Each cloud of rows lies close to a flat space through zero, with a little noise off it, and is much wider in some directions of that space than in others. After each cloud: how many dimensions does that space have?
In the rows, zero is written as 128.

[[122 119 141 135 127 126 144 155 134 142 136 136 121 103 118 138 135 122
  128 112 118]
 [143 131 123 104 129 124 134 122 132 127 132 118 124 137 141 123 117 133
  126 139 134]
 [138 140 130  88 101 131 156 152 130 136 109 115 100 138 157 136 104 117
  120 140 136]
 [139 183  73 142 112 184  99  60 112 112  68  99 125 186 135  84  88 130
  104 147 153]
 [105 174 112 168 100 197 160 139 121 146  67 116 109 136 107 109 126  92
   98 109 132]
 [142  95 144  92 144  74 110 128 133 112 159 136 136 119 143 137 129 150
  144 149 123]
 [113  85 171 131 143  98 146 180 131 148 172 151 134  78 121 161 166 122
  151  96 104]
 [127 156 116 116  95 154 158 146 126 144  97 115 100 134 137 125 105 101
  110 133 139]
 [129 107 165  96 113 105 176 183 138 153 144 126 104  93 142 162 135 120
  135 126 122]
 [120 129 140 139 124 140 159 164 134 148 124 132 107 111 115 136 134 110
  125 112 122]
 [153 108 113  98 158  79  79  74 132  85 155 132 155 152 144 116 117 160
  139 160 133]
 [134 134  99 136 147 127  85  67 118  99 128 124 152 159 126 101 116 142
  130 142 141]
 [142 134 106 108 120 132 113  97 121 106 117 115 127 154 148 113 103 136
  119 159 140]
 [128 105 145 138 142 110 124 135 132 135 156 137 136 117 124 141 143 134
  141 123 123]
 [123 150 118 145 111 169 143 129 123 140 104 120 120 127 118 112 127 115
  116 120 133]
 [121 185  87 148 104 194 131 104 120 132  72 110 105 156 121  99 109 111
   96 120 146]
 [119 168  77 186 139 174  74  51 116 100  96 124 150 171 104  83 118 135
  115 122 138]
 [131 127 123 125 122 133 133 123 129 132 127 124 123 131 134 124 126 126
  128 131 135]
 [121 213  46 175 102 237 106  44 104 113  34  95 126 195 114  70  94 110
   74 124 162]
 [113 149 106 161 124 155 108  95 116 125 105 124 141 147 115 106 128 121
  113 120 140]
 [125 154 121 142 118 161 144 132 132 136  97 115 120 137 121 116 124 113
  116 116 135]
 [117 136 140 144 121 141 147 158 125 156 120 129 118 113 118 141 139 113
  128 111 114]
 [120  94 165 120 137  94 159 187 137 154 163 141 119  88 128 163 147 128
  153 116 109]]
 | 3

[[122 164  90 161 133 171  98 170 190 108  89 108 136 104 161  95 135 146
  131 130 106]
 [203 167  70 113 128 111  56 102 163 100 139 114 108  74 157 116 108 144
  113  87 141]
 [129 131 122 138 170 134 109 130 136 110 127 116  51 114 155 133 132 169
  115 109  77]
 [123 160 148 120 119  54 178 106 101 147 112  95 119 149  83 142 136 176
  140 139 107]
 [ 58 103 104 121  80 192  85 112 126 142 110 142 144  86 205 120 135  94
  138 105 157]
 [141  84 170 123  95 109 154 146 149 136 143 129  62 134 200 128 217 159
  105 147 178]
 [140 153  79 130 134 159 131  94 169 133 179 134 134  97 152  79  99 101
   70 138 106]
 [103  97 138 149 154 164 156 155  88 178 102 128  91 140  82 155 138 171
   90 136 106]
 [157 166 149 138 167 123 127 130 152 115 157  81 148 179 158 147  91 105
  116 119 148]
 [121 143 137 113  98  84  69 130 206  83  91  94 124 152  59 135 118  88
  210 127 102]
 [158  83 130 121 114  99 157 102 133 143 166 145 127  99 124  79 123 112
   88 107 115]
 [135 111 140  86 162 139 122 143 144 121  62  87 145 173  61 165 125 115
  121 109 111]
 [174 112  74  88 142 119 165 123 146 161 183 160 124 123 102  42 128 158
  100 143 103]
 [101 143 132 130 130 115  52 106 128  96  89 115 138 176 107 132  69 137
  177  89  85]
 [127 150 133 129 150 144  59 132 109  97  85 134  90  92  91  90  83 165
  129  88 115]
 [158 157 131 156 121 164 146 120  73 151  94 131  89 191  72 210 140 100
  104  85  94]
 [145 109  79 146 151 192 111 165 156 116  82 168 113 100  94 137 124 138
  103 111 118]
 [154 145 141 137  76  88  58  52 138 132 158 100 156 156 163 122 113 127
  132 171 152]
 [177 181  93 146 130 158 141 107 117 164 170 144  72  63 123  75  97 130
  149 106 189]
 [ 80  79 115 139  84 119 198  39 106 139 138 180 157  92 207 115 131 117
  107 130 122]
 [164 207 163 158 172 145 168 130 135 110 165 120  52 176 100 127 114 114
  119 135 118]
 [197 113 104 107 169 118  77 119 131 103  86 111 140  72  80  77 145 163
  180 165  88]
 [141  77  82 120 139 138 144 112 119 172 155 125 148 145 157 156 147 134
   94 144  86]]
 | 18

[[ 58 144 147  72 160 117 126 148 143 106 156 146  91 106 165 185  47 160
   82 162 153]
 [114  43 111 123 129 183 170  50  96 148 120  56 112 145 112 226 116 163
   89  94  75]
 [174 134 107 110 121 105 177 123 129  67  68 106 188 180  69  94 188  56
  187  86 108]
 [135 162 149  84  40 132 133  87 132 122  62 115 161  51 161  96 163 147
  127  87 170]
 [137 140 134 220 126 155  84 178  95 126 154 154  97 146 126 152 122 102
  148 182 114]
 [ 80  85 113 155  90 129 142 139  91 138 103 109 129 143 152 109 110 134
  156  99 163]
 [143 110 123  52 152 138 161  81  64 122 120 118 181 191 123  78 109 164
  123  78 125]
 [137 156 166  75 208  88 202  96 147  95 144 111 146 110 145 105 129 142
   71 108 152]
 [144  66 114 184 131  88 132 190 122 171 145 163 128 130 179 120 163 102
  116  85 143]
 [107 154 126 131 164  96 148 135 153 177 206 200  84  70 167  97 112 158
   49 124 145]
 [193 156 114 203 114 134 104 169 132 144 152 175 144 126 144  99 208 121
  157 143 145]
 [103 131 134 139 121 127 105 126 109 171 110 115  88 168  83 155 111  99
  150 153  70]
 [135  92 131 172 141 123  89 166 163 134 181 117 104 175  98 137 115  73
   89 134  85]
 [120 161 102 137 141  70 142 134 187 142 127 139 103 102 154  94 121 166
  104 146 152]
 [144 177 143 177  98 133  99 133 125 147 135 163  87 117 177 171 135 152
  145 139 175]
 [147 122 113 166 129 137  85 156 118 114  95 128 176 181  83  94 145  92
  131 118 102]
 [130 109 126 113  59 149  94 140 118  95 105 124 129 146 101  93 123 140
  131 139 122]
 [104 149 119  68 146 112 158 117 167 122 109 108 138 143  71 109  88 127
   96 174 104]
 [129 206 112 109 123 104 117  84 123 128  94 123 140  78 169 158 124 160
  132 167 110]
 [116 176 145 178 119 113 121  98 112 144 132 143 142 118 144 147 185 109
  111  98 129]
 [ 87 134 148 152  97 102 101 120 129 203 161 116  66 106 204 210 146 155
   32 109  96]
 [100  72 162 147  94 103 118 138 169 147 136 126 110 102 133 124 124 114
  142 136 180]
 [112 112 192 174 155 127 139 122 174 118 168 138  75  98 108 142 128 140
   53 148 160]]
 | 19

[[106  94 120 110 165 167 200 130 158 157 132 129 141  72  86 139 140 122
  121 142 124]
 [129 118 130 119 125 129 130 120 125 122 140 119 139 130 128 134 137 144
  130 132 144]
 [ 82 106 122 117 120 196 202 104 126 162 141 175 134  45 161 124 174 104
   68 155 191]
 [116  99 137 124 141 137 165 115 138 148 123 149 141 108 136 132 166 142
  103 129 167]
 [100 153 113 123 112 140 144 151 144 146 129 130 117  87 137 120 165 134
  123 141  84]
 [110 115 138 117  96 141 155 123 112 139 135 152 136 112 183 119 176 139
   86 138 190]
 [131 128 122 122 153 144 139 135 136 145 122 123 138 100  94 128 121 133
  141 122  85]
 [137 123 135 100  99 124 114 131 113  99 169  90 143 145 149 142 148 167
  137 138 150]
 [141 149 136 132 101  88  99 160 119 119 116 119 113 169 144 114 118 133
  136 121 110]
 [ 92 121 109 122 158 205 207 117 133 196 102 186 141  13 111 111 148  94
   90 130 110]
 [143 152 126 118  96 109  76 131 118  87 162  90 125 160 150 137 132 159
  153 135 118]
 [148 145 130 103  92 121  99 150  99  97 162  87 132 146 144 131 120 153
  149 131 112]
 [119 126 122 146 144 128 146 136 141 137 113 143 102 135 106 127  93  84
  124 134 120]
 [167 148 143 162 132  66  80 154 112 124  76 141 108 207 117 109  59  96
  142  91 101]
 [110 148 112 101  92 158 122 132 125 106 180  96 129  91 156 136 167 154
  133 159 114]
 [164 119 135 110 104 115  80 112  96  61 182  78 133 191 136 152  82 136
  153 136 176]
 [130 137 119 121 134 136  91  93 140 113 152 108 149 116 132 141 160 166
  150 129 114]
 [120 166 104 121 124 142  92 127 142 117 151 100 126  92 119 129 150 155
  160 137  54]
 [134 144 128 163 142 103 118 141 130 149  74 164 103 150 117 109  92  84
  121 109 100]
 [106 129 110 103 119 194 138  94 125 122 176 123 151  53 144 138 173 150
  121 155 135]
 [118 142 117 132 132 138 147 151 138 139 121 131 104 113 107 121 101  93
  129 138  90]
 [141 157 142 137  79  86  67 130 102 100 128 129 118 186 193 118 143 149
  123 117 154]
 [133 141 133 132  90 109 105 148 110 101 140 122 102 170 158 125 108 115
  123 139 145]]
 | 7

[[127  98 175 146 143 126 102 118 116 125 108 146 122 161 140  96 158 169
  135 143 129]
 [148 108 128 137  93 148 108 133 128 161 154  78 157 146 144 151 120 146
  105 144 153]
 [115 171 151 128 166 122 129 110 137  97 114 172 102 114  98  94 113 108
  145  98 129]
 [145  80 151 127 119 107 154 171 125 125 137 158  98 139  99  87 146 139
  114 125 116]
 [133 147 110 123 149 136 171 141 142 142 128 121  98 139  83 168 131  99
  101 132  76]
 [139 143 127 126 131  99 119 124 142 131 122 147 122 109 119 117 128 117
  139 133 131]
 [163 144 115 124 163 101 160 138 103 142 101 153  93 107 129  84 136 126
  132 119 116]
 [116 109 151 124 129 150 111 115 148 112 142 119 141 165 136 152 139 133
  124 134 128]
 [113 120  89 123 110  94 123 147 103 144  91 147 107  93 142 101 112 140
  163 134 113]
 [155  94 113 124 102 123 144 167 124 153 138 121 108 137 118 116 123 135
  110 136 115]
 [128 156 108 117 134 128 132 116 129 101 106 151 120 130 130 115 130  91
  150 118 110]
 [ 82 110 180 146 118 117  87 121 154 111 133 151 133 135 102 125 132 153
  142 137 140]
 [120 128  88 138 131  91 129 151 122 141 106 155  87  92 133 104 119 139
  146 137 112]
 [177 107 134 129 115 121 146 147 131 147 162 109 137 130 125 127 143 129
   94 134 144]
 [105 149 129 149 129 129  65  92 143 136 117 120 142 124 156 144 117 148
  150 147 150]
 [103 113 149 158 140 155 108 115 129 115 147 111 146 142 146 147 144 162
  112 132 148]
 [126 135 141 108 118 135 118 112 115 150 115 110 153 132 137 134 111 133
  142 126 137]
 [108 160 140 139 149 135 124 103 115 121 121 128 145 105 131 125 123 134
  134 112 148]
 [175  95 195 144 111 139 140 146 116 156 147 111 141 172  85 108 151 141
   85 131 134]
 [173 178  50 117 137 123 171 144 110 163 115 112 102  91 128 131  96  88
  119 117 107]
 [199 112 129 104 122  71 184 178 118 151 155 149 103  77  96  68 120 118
  105 107 149]
 [134 110 122  91 115 121 105 126 148 126 147 126 130 121 161 118  93 135
  146 125 160]
 [115 126 108 136 109  84 127 155 147 140 124 154  99  95  95 127 120 125
  138 142 111]]
 | 11

[[181 105 144 124  87 156 108  48  84 119 101 179 188  80 154 165 126  78
  156 104 116]
 [139 116 137 130 135 118 128 111 131 125 101 132 146 145 131 139 107 113
  126 135 107]
 [137 120 136 130 138 114 137 127 133 119 108 128 137 140 128 136 111 123
  127 129 115]
 [130 126 138 119 106 157 106  99 105 119 144 151 151  87 138 133 141 117
  148 116 143]
 [114 136 116 136 163  92 156 177 163 146 121  86  86 184 110 108 110 155
   98 156 117]
 [130 130 124 132 133 117 132 140 144 137 120 119 113 143 122 123 130 133
  120 129 126]
 [135 138 118 130 120 130 134 114 122 135 130 133 127 121 129 128 136 124
  121 123 118]
 [129 128 131 129 119 140 125 119 118 130 138 134 136 113 133 126 136 122
  132 120 134]
 [123 133 112 133 137 126 138 144 138 141 131 114 109 140 123 117 130 133
  112 134 123]
 [118 172  93 136 114 138 131 153 141 163 169 118  75 125 116  90 174 157
  112 117 141]
 [121 130 128 125 137 127 129 139 136 130 135 126 117 140 123 123 131 133
  129 136 134]
 [152 122 130 134 123 118 127 104 120 130 102 136 148 131 135 153 109 105
  126 128  96]
 [ 93 141 122 119 140 135 129 173 146 119 156 111  96 128 119  93 144 157
  123 129 164]
 [134 126 124 133 130 119 136 120 130 132 115 133 129 140 137 137 115 122
  122 134 109]
 [126 112 143 116 120 145 107 114 118 104 129 145 145 100 136 142 129 124
  150 124 147]
 [131 121 132 122 120 141 120 109 119 121 128 141 146 107 130 137 128 114
  138 122 129]
 [108 120 130 122 135 126 124 144 124 112 133 132 127 125 130 127 124 135
  135 129 145]
 [141  96 150 125 141 118 126 110 124 105  86 134 168 136 135 159  95 112
  137 143 109]
 [ 89 138 127 122 123 142 118 162 135 118 164 123 114 113 121 109 149 154
  133 117 170]
 [143 119 131 131 124 123 129 102 116 123 114 141 146 122 133 142 120 112
  129 125 114]
 [153 104 141 127 123 129 127  97 113 117 105 144 160 122 139 158 105 107
  138 132 104]
 [138 111 137 125 138 120 127 129 125 118 119 130 135 133 129 143 113 127
  134 136 124]
 [139 106 149 126 132 127 122 104 118 107 107 141 160 126 137 150 104 106
  141 130 109]]
 | 3

[[119 131 153 125 128 151 118 126 130 133 143 155 125 120 129 146 122 108
  128 129 132]
 [122 152 143 120 124 133 121 114 121 114 122 146 138 123 128 125 131 136
  136 136 155]
 [135  58 112 160  99 115 137 158 141 192 144 110 105 152 140 155 117  98
  113 107  33]
 [131 120 143 122 128 150 127 120 132 128 149 148 124 133 139 149 130 113
  126 126 129]
 [124 163  90 116 138  89 127 118 102  92  86  91 137 123 117  78 144 181
  141 132 165]
 [130  96  98 145 103  99 135 143 132 163 128 105 117 136 134 117 125 122
  123 123  86]
 [128 118  85 131 108  98 131 142 125 133 109  89 125 133 128 104 127 149
  137 128 121]
 [133  70 118 158 107 117 123 157 138 184 150 120 115 147 134 148 117  98
  117 120  56]
 [117 157 170 103 148 166 119 109 137  95 154 177 129 114 126 153 125 116
  139 136 170]
 [147  42  73 168  96  92 139 170 146 211 134  86 105 156 143 132 112 104
  109 111  21]
 [128 104 154 137 116 149 128 136 141 165 158 156 114 136 139 162 115  92
  119 119  98]
 [130 156 106 119 136 111 121 110 116  95  97 108 138 125 120  95 137 161
  145 140 162]
 [131 137 114 123 124 109 133 122 118 112 121 113 124 131 119 117 127 131
  126 127 136]
 [129 141 119 122 137 117 121 123 117 108 110 122 135 119 122 112 133 145
  135 129 138]
 [123 129 135 132 136 131 126 138 129 119 131 142 131 135 129 137 128 121
  122 134 127]
 [143  89 123 155 110 134 133 150 146 168 152 126 113 138 137 145 118 101
  108 128  77]
 [144  93  83 148 106  92 143 145 130 162 105  88 119 148 133 116 119 134
  127 123  77]
 [119 157 161 115 138 153 118 114 138 105 134 154 134 122 126 131 134 131
  131 137 159]
 [128 141 123 126 123 114 121 120 130 116 123 128 149 119 129 122 129 134
  127 125 144]
 [135  84 133 152 107 138 123 152 145 180 158 134 112 140 141 157 112  96
  108 116  77]
 [132 111 111 135 117 118 132 138 132 139 127 108 123 140 135 127 134 130
  122 123 105]
 [111 160 155 111 146 145 123 105 124  84 136 149 141 115 113 130 132 136
  138 137 168]
 [128 136 129 124 129 127 128 122 126 126 121 135 119 129 130 121 130 139
  126 132 135]]
 | 2

[[162 128 161 130 139 130 120 133  99 124 142 118 165 141 124  93 142 126
  120 111 131]
 [143 133 155 102 104 140  91 131 125 108 118  89 133 123 131 140 139 146
   97 140 110]
 [138 143 161 108 135 145  97 136  70 120 109 119 118 141 143 107 125 142
  116 117  84]
 [ 47 164 162 157 140 123 152  87 156 192 121 209  76 131  84 160 112 103
  171  99 128]
 [150  82 137 141 116 106 140 132 155 100 134 125 151 113 128 115 123 137
  126 124 140]
 [119 171 100 123  94 131 143 110 158 147 152 135 184 130 124 136 140 132
  126 119 157]
 [ 81 109  98 162 107 101 180 110 204 125 134 189 132 111 131 136  90 133
  186 109 158]
 [103 173 161 161 141 129 117 129  83 178 186 160 173 133 116  87 154  80
  136 110 148]
 [179  98 155 115 145 122 155 117 155  72  93 123  91 152 120 108 108 167
  169  94 130]
 [183 130 106 110 119 136 132 132 137 126 143  85 171 131 114 138 168 124
   83 150 154]
 [118 116 105 146 127 119 127 141 119 147 155 130 165 111 136 121 138 108
  106 148 139]
 [152 125 135 107 133 133 140 120 124 113  95 126 124 145 129 119 109 165
  130 103 102]
 [135 114  98  99 115 122 148 129 155  99 111 114 163 139 160 120  89 181
  134 105 122]
 [ 92 103 140 137 131 120 127 130 110 144 107 163 115 114 139 122  93 137
  131 118  88]
 [103 151 131 163  80 120 132 132 142 131 158 159 171 109 129 112 136 116
  147 120 150]
 [160 167 138 133 126 139 114 145  85 104 162 107 161 152 141  82 158 114
  143 120 153]
 [138  96 114 119 167 127 127 133 134 120 122  94  81 127 123 150 129 113
  119 154 134]
 [153 107 121 123 123 124 116 139 133 108 133  93 124 117 125 139 147 120
  104 160 136]
 [119 122 110 128 122 124 137 120 157 153 139 129 152 117 116 150 133 121
  108 136 140]
 [109 131 118 118 163 119 153 108 184 131 138 118 104 144 119 155 117 119
  158 121 165]
 [120 155  74 124 148 126 179 105 160 157 126 151 131 151 119 142 115 135
  153 106 154]
 [126 151 162 131 107 130 109 126 109 133 143 138 161 128 126 111 138 128
  122 112 122]
 [113 135 123 154 101 128 147 114 126 169 102 186 103 105  94 156 138 118
  117 140 111]]
 | 9
